The rows of a group lie close to one hidden flat surface of 9 dimensions, which passes through zero. Surfaces can cross.
In the rows, zero is written as 128.
Some rows, each with its group after it:
[107 167  61 113 146 144 141 138 112 166  85 107 102 146 152 134 179 186]  mufa
[185 133 151 109 100 114 103 164 123 124 204  94 129  70 113 156  89  43]  Vumef
[ 88 106 117 157 145 152  97 169 134  78 146 148 109 129 115 129 161 187]  malo
[110 139 139 128  92 113 160  92 148 191  95 157 128 124 135 130 117  79]  Vumef
[157  98 192  95 106 136 139  93 120 128 109 153 104 126 123 120 181  57]  Vumef
[133 154 106 127 111 126 111 125 150 146 140 130 149 103 116 107 107 108]  mufa
[ 74 118 179  55 103  93 140 142 169 162  78 144  93 184 123 175 108 178]  nadi
[196 108 154 133 132 163 121 170 125  89 187  93 134 101 117 130 143  78]  nek
[121 103 152  87  97  99 122 172 171 125 138 105 111 140 118 165  74 109]  Vumef
[109 147  92 110 146 124 143 108 171 127  89 171 145 122 126 106 114 162]  nek
[ 84  97 129 106 141  90 185 109 138 112  83 161  82 162 153 186 104 154]  nek
[105 132 144 147 107 123 111 132 152 140 143 158 123 114 114 142 129 138]  mufa
[105 145  85 123 115  69 137  98 163 103 157 183 113  91 123 153  52 129]  mufa
[157 100 185  56 147 106 152 103  99  74 126 184  66 106 126 192 179 132]  mufa
[144 119 160  81 131  85 112  82 100  51 175 140 117 137 101 115 115 170]  felu
[168 153  77 113 127 113 150  93 138 110 138 122 145 109 136  94  82  64]  nek
[184 137 138  34 128  78 172  37 107  87 117 141 105 135 129 102 127 101]  nek
[204  67 122 142 167 139 181 152 220 130 101 149 143 100 154 163 115  78]  felu
[107 113 172 115 125 167 125 208 154 181  91 109 117 136 124 177 177 149]  nek
[111 114  94 202 138 138 175  84 128 133 110 166 126 112 147 120 130  88]  nadi
[104 112 166 114 121 106 168  54 117 131 101 195  76 138 129 152 177 137]  mufa
[164 105 175 136  93 113 148  92  92 133 151  89 113 158 132 120 133  64]  nek
[104 181 121 176 109 136 114 114 129 196 140 103 181 151 104  77 133 190]  Vumef
[188 128 136  27 129  90 160 131 120 113 132 119  90  90 135 181 109  74]  nadi
[ 73 119 106 208 117 128 128 121 114 127 138 121 132 166 146 129  85 121]  nadi
[142 125 128 132 108 116 153 118 140 148 129 121 130 118 125 129 104  85]  nadi
[103 111  97 139 117 124 118 132 133  51 168 184  78  77 120 147 121  83]  malo
[149 103  73 115 195 131 156 188 131  77 115  95  97 140 161 184 121 179]  felu
[106 137 125 116 139 114 136 114 166 152  91 142 151 151 123 112 107 179]  malo
[150  98 127 159 136 141 145 162 150  83 169 137 127  99 126 157  94  82]  nek
[123  93 143 214 140 200 147 221 190 208  94 126 150  87 125 159 199 121]  nadi
[187 159  80 101 172 174 109 188  69 107 146  86 124  72 151 156 174  92]  nadi
[123 138 114 131 131 129 119 145  78 116 143 103 109 127 140 146 127 116]  felu
[ 93 152  82 145 116 145 136  82 123 171  81 103 137 186 138  49 163 156]  malo
[110  89 123 119 118 130 127 167 158 115 109 127 103 132 142 155 106  90]  Vumef
[ 98 139 138 170  93 138 119 126 128 192 132 122 120 136 127 128 154 112]  mufa
[128 186  89  53 138 143 133 155 152 193  56 151 131  88 143 141 154 108]  nadi
[102 120 153 110  70  73 172  98 157 170 114 132 106 151 134 155  48  64]  felu
[207 136 197 156  82 147  83  90  76 166 197  47 175 134  98  47 169  55]  malo
[156 131 137 114 140 136 128 144 106 121 136  92 131 135 131 131 141 144]  malo
[116  98 119 143 132 160 104 196 136 123 117  90 118 144 147 149 139 110]  Vumef
[115 127 216 116  94 144  86 115 104 144 143 142 127 138  87 105 191 147]  felu
[147 118 165  53 141 122 120 124 126  95 113 133 103 142 113 129 185 191]  malo
[123  99 121 166 127 107 130 188 125  89 196 122  97  97 138 217  57  96]  mufa
[110 124 157 130 109 121 145 113 157 159 106 168 125 121 126 142 123 102]  malo
[152 125 198 136 101 130 137 120 121 153 149 164 121  72 117 170 151  42]  Vumef
[ 98 138  90 182 150 155  96 156 162 129 125 143 168 115 123 105 115 158]  mufa
[153 143 151  96 124 137 127 126 134 160 116 156 127  84 118 131 159  86]  Vumef
[104 112 124 153 128 125 189  75 162 126  86 186 125 142 138 116 113  96]  nek
[119 154  89 125  99 150 128 156 105 163 115  58 107 154 142 108 151  94]  malo
[112  66 198 166 114 126  97 131 145  81 174 144 128 143  98 119 132 150]  Vumef
[141 144  97 105 159 139 159  84  98 112  89 179 109  98 152 126 173  94]  malo
[138  91 159 122 125 114 137 159 149 111 145 129 115 131 125 172 108 128]  felu
[ 59 129 139 114 104  95 134 133 138 140 108 145 101 166 141 174  66 128]  nadi
[131  94 156 195 119 122 130  82  84  88 185 114 126 161 126 105 122 111]  nadi
[128 150 110 107 111  98 142 108 102 150 135 103  80 141 139 153 154 138]  mufa
[107 140  84 183 131 135 125 133 122 123 147 131 142 110 139 120  93 103]  felu
[134 144 101 127 124 104 131  98 131 116 145 150 123 104 130 123 100 109]  mufa
[117 169  88 164 135 138 135 126 110 163 135 117 147 115 137 125 124 139]  Vumef
[143 122 110 121 143 119 132 123 112 104 125  79 126 175 133 105 134 180]  felu
[154 134 133  81 144 151 117 158 110 133 116 107 121 123 128 140 186 150]  felu
[171 102 183 121  77 108 129 129 151 167 160  49 139 177 112 103 108 101]  felu
[122 112 144 179 114  87 158 105 137 154 141 119 155 152 144 148  32 104]  malo
[128 131 122 141 136 140 140 118 103 126 120 132 119 125 146 141 146 109]  nadi
[130 149 112  93 140 114  96 144 135 123 134 134 134 103 116 133 117 168]  nek
[151 171  81 117 121 148 161 120 149 180  88 172 138  55 149 133 122   4]  nek

New rows. What belongs after each?
[103 141 112 160 119 175  77 164 167 164 112 112 170 131 113  64 151 148]  Vumef
[142 168 101 130 132 154  83 158 100 124 158 138 144  62 131 138 124  67]  nadi
[166 124  82 122 148 148 142 193 163 153 107  42 141 155 152 135 122 146]  felu
[161  91 129 127 168 166 180 172 108  82 113 115  88 134 152 183 168 107]  nek
[107 123 158 166 100 123 162 111 109 177 123 114 120 155 133 147 127 102]  Vumef
[ 63 154 158 109  73 108  78 147  66 141 153  77 103 202 136 156  63 102]  nadi
[137 115 110 127 129 113 150  92 121  95 123 153 108 120 146 134 110  83]  Vumef
[142 120 117 126 114 108 145  99  91 104 146  89 106 164 139 115 116 109]  malo
[197  90 130 183 105 131 168 169 135 160 164  25 134 122 141 138 114  66]  nadi
[148 119 140  81 147 124 163 108 124 117  81 170 113 100 142 158 133  84]  mufa
[191 166 146  92 149 143 108  60 106 112 144 182 160  67 101  69 201 128]  Vumef
[ 97 152 113 106 125 120 144 109 115 141  96 177 113 102 136 142 131 107]  felu
[121 120 138 139 119 139 106 135 141 108 155 149 123 104 111 126 136 116]  malo
[138 128 145 159 121 149 109 131 163 124 147 154 155 104 106  98 128 111]  nek
[ 89  72 133 176 130 128 135 130  85  46 162 117  69 178 135 142 151 155]  malo
[144 143 108  81 118 125 150 158 178 147 104 117 132 123 130 134  96 112]  nek
[105 153 109 125 128 133 119 136 120 166 102 159 126  91 139 149 134 111]  nek
[106 116  97 214 118 154 138 181 145 136 148 129 134  97 142 165  76  58]  nek
[190 127 107 108 153 147 142 148 173 136 113 130 146  86 139 133 136 100]  felu
[ 74 138 118 118 143 147 150 118  85 149  63 135  95 176 166 153 170 147]  nadi
[161 141 134 105 133 136 135 127 101 166 114  71 142 158 135 115 146 139]  malo
[137 147 146  90 135 140 102 128 131 146 104 153 132  98 116 120 185 148]  nek
[173 112 101 148 122  98 138 120 213 119 171 120 172  87  98  82  62 140]  nadi
[143 121  99  86 195 177 117 187 154 106  53  94 201 149 137  69 109 168]  mufa
[157 154 128  69  88 132  90 167 152 138 161 110 128  76 100 123 127  79]  malo
[ 90 106 190 103  94 101 149 143 120 144 119 125  82 162 126 194 110 130]  felu
[163 138 110 126 132 121 129  89 143 110 132 156 167  82 124  85  77  49]  mufa
[152 150  91 123 115 157  66 195 128 101 189 101 128  68 108 119 137 102]  malo
[ 58 141 131 141 110 111 132 101 112 134 111 153 113 153 124 126 116 157]  felu
[111 108 115 119 142 124 138 133 148 103 106 167 109 115 143 155 116 112]  Vumef
[101 132 165 151 102 156 115 143 153 187 115 145 134 125 115 131 168 126]  mufa
[111 119 143 180 112 136 100 151 138 126 171 124 139 123 115 131 123 142]  mufa
[156 151  32 105 156 132 161 143 126 110 107  54 132 156 163 111  90 133]  nek
[128 135 124 168 156 102 173  78 136 159  96 175 170 123 152 139  69 119]  malo
[100 133 126 131 120 131 124 145 133 149 105 122 127 147 133 139 121 143]  nadi
[110 134 155 159 105 127 102  68 142 139 143 159 146 141  97  66 172 174]  mufa
[103 116 130 125 135 131 113 174 175 118 129 135 139 132 111 135 112 190]  nek
[ 98 121 136 151 122 114 104 119 107 128 139 106 129 164 125 114 121 175]  nek
[ 90 166 137 116  58  99 122 134 157 223 141 122  84 124 116 170 147 145]  mufa
[140 160 136 110 107 136 120 130 155 199 110 127 159  97 123 115 117  87]  malo
[121 129 168 179 104 123 128 132 125 149 176 156 135  94 110 165 105  91]  Vumef
[ 99 162 110 159 141 137 143 135 133 168 116 166 146 101 127 148 133 156]  Vumef
[156 117 182 149 103 171 119 137 111 187 115  85 164 143 120  79 173  54]  mufa
[ 73 145  94 236 114 148 124 103  72 136 151 154 140 107 146 112 112  58]  felu
[139 126 165  54 123  90 164  71 121 122 106 180  72 123 126 163 178 147]  mufa
[132 110 152 138 123 144 147 132 159 124 123 136 132 144 115 122 135 121]  nek
[149  76 153 150 150 166 136  87  71  73 119 138 101 153 145  95 215  85]  Vumef
[104 144  31 101 116 127 131 164 117  92 130  81  77 138 147 127 113 117]  malo
[141 111 123 149 149 148 161 114 116 104 117 153 118 121 144 133 150 100]  nek
[ 97  92 135 146 152 129 136 151 160  89 103 151 154 144 129 133  69 141]  mufa
[108  97 183 134 123 138 130 173 102 147 120 102  93 157 136 188 169 150]  nek
[170  83 158 116 151 128 173  96 126  46 144 151 105 144 123 130 139 120]  nek
[140 132 109 120 145 148 129 156 119 135 105  87 138 146 144 116 133 133]  mufa
[143 105  97 124 180 135 177  86  88  73  80 129 130 163 166 104 124 121]  mufa
[188 109 207 104 126 164  93 133 115 120 144 125 157 111 102  91 191 105]  mufa
[207 189 124  35 138  84 152 102  65 138 155  71 117 114 127 148 134 147]  Vumef
[106  91 128 209 154 131 141  99 123  65 158 177 129 120 130 125 123 143]  nadi
[132 127 161 129 161 139 134 142 148 156  94 171 158 106 134 164 137 163]  malo
[175 134  79 127 153 126 138 132 150 106 147 121 153  87 124 104 116 135]  nadi
[ 82 136 135 158 115 108  71 159  98 148 152 159 113  73 139 201 107 119]  nek
[140 125 117 151 119 130 140 123 123 140 135 110 135 121 135 116 123  99]  nadi
[178 143 159  77  94  85 113  85 118 124 179 153 119  53 117 146  92  19]  nek
[139 209  58 112 146 179 105 161 124 206  84  97 175  99 134  80 180 150]  Vumef
[164 156 153  35 115 108 104 123 140 138 138 127 118 114  98 126 174 173]  mufa
[121 125 212 237  77 157 102 122  89 200 190  67 167 166  97  94 166 122]  Vumef
[ 68 139 107 126 132 128 138 150  76 136 101 105  96 171 146 159 136 168]  felu
[ 67  90 129 134 110  91 133 162 206 105 124 174 112 128 124 179  32 136]  Vumef
[138  92 171 127 112 124 129 105 118 109 139 118 121 163 121 107 137 116]  Vumef
[132 136 122 109 103 142 114 122 122 127 135 113 111 127 117 100 159 108]  malo
[106 146  71 201 127 118 124  89  98 110 180 149 107 110 138 128 128 134]  mufa
[120 105 154 154 121 145 115 163 190 109 156 121 153 152  95 110 108 168]  nek
[143 130 120  67 133 129 154 139 170 148  64 134 160 117 137 118  78  70]  mufa
[ 82 123 131 162 113 112 144  64  78 119 118 137 111 187 150 114 115 117]  nadi
[128 122  93 180 158 135 143 116  90  88 148 150 116 109 147 146 119 118]  Vumef
[163 125 159 124 164 112 180 128  99 182  84  91 150 155 164 177 110 139]  malo
[107 125 137 146 114 128 137 129 126 146 130 146 110 123 131 155 135 114]  mufa
[121 139 117 102 119 113 119 155 153 149 124 126 128 113 131 150  90 131]  nek
[133 131 128 147 146  97 174  77 118 166  94 100 164 190 153 114  83 164]  malo
[ 85 105 162 127 111 101 121 134 138 117 138 124 110 177 112 141 104 195]  felu
[168 222  91 120 112 120 174 109  60 228 129  51 144 116 146 140 126  97]  Vumef
[129 154 149 185 155 130 169  73  60 135 150 172 128 103 130 155 166 143]  Vumef
[ 82 145 151 107  93 119 130 122 160 177  95 177 125 119 125 143 105  94]  nadi
[146 135 142 124 166 105 139 115 139 143 108 116 178 157 133 127  93 203]  malo
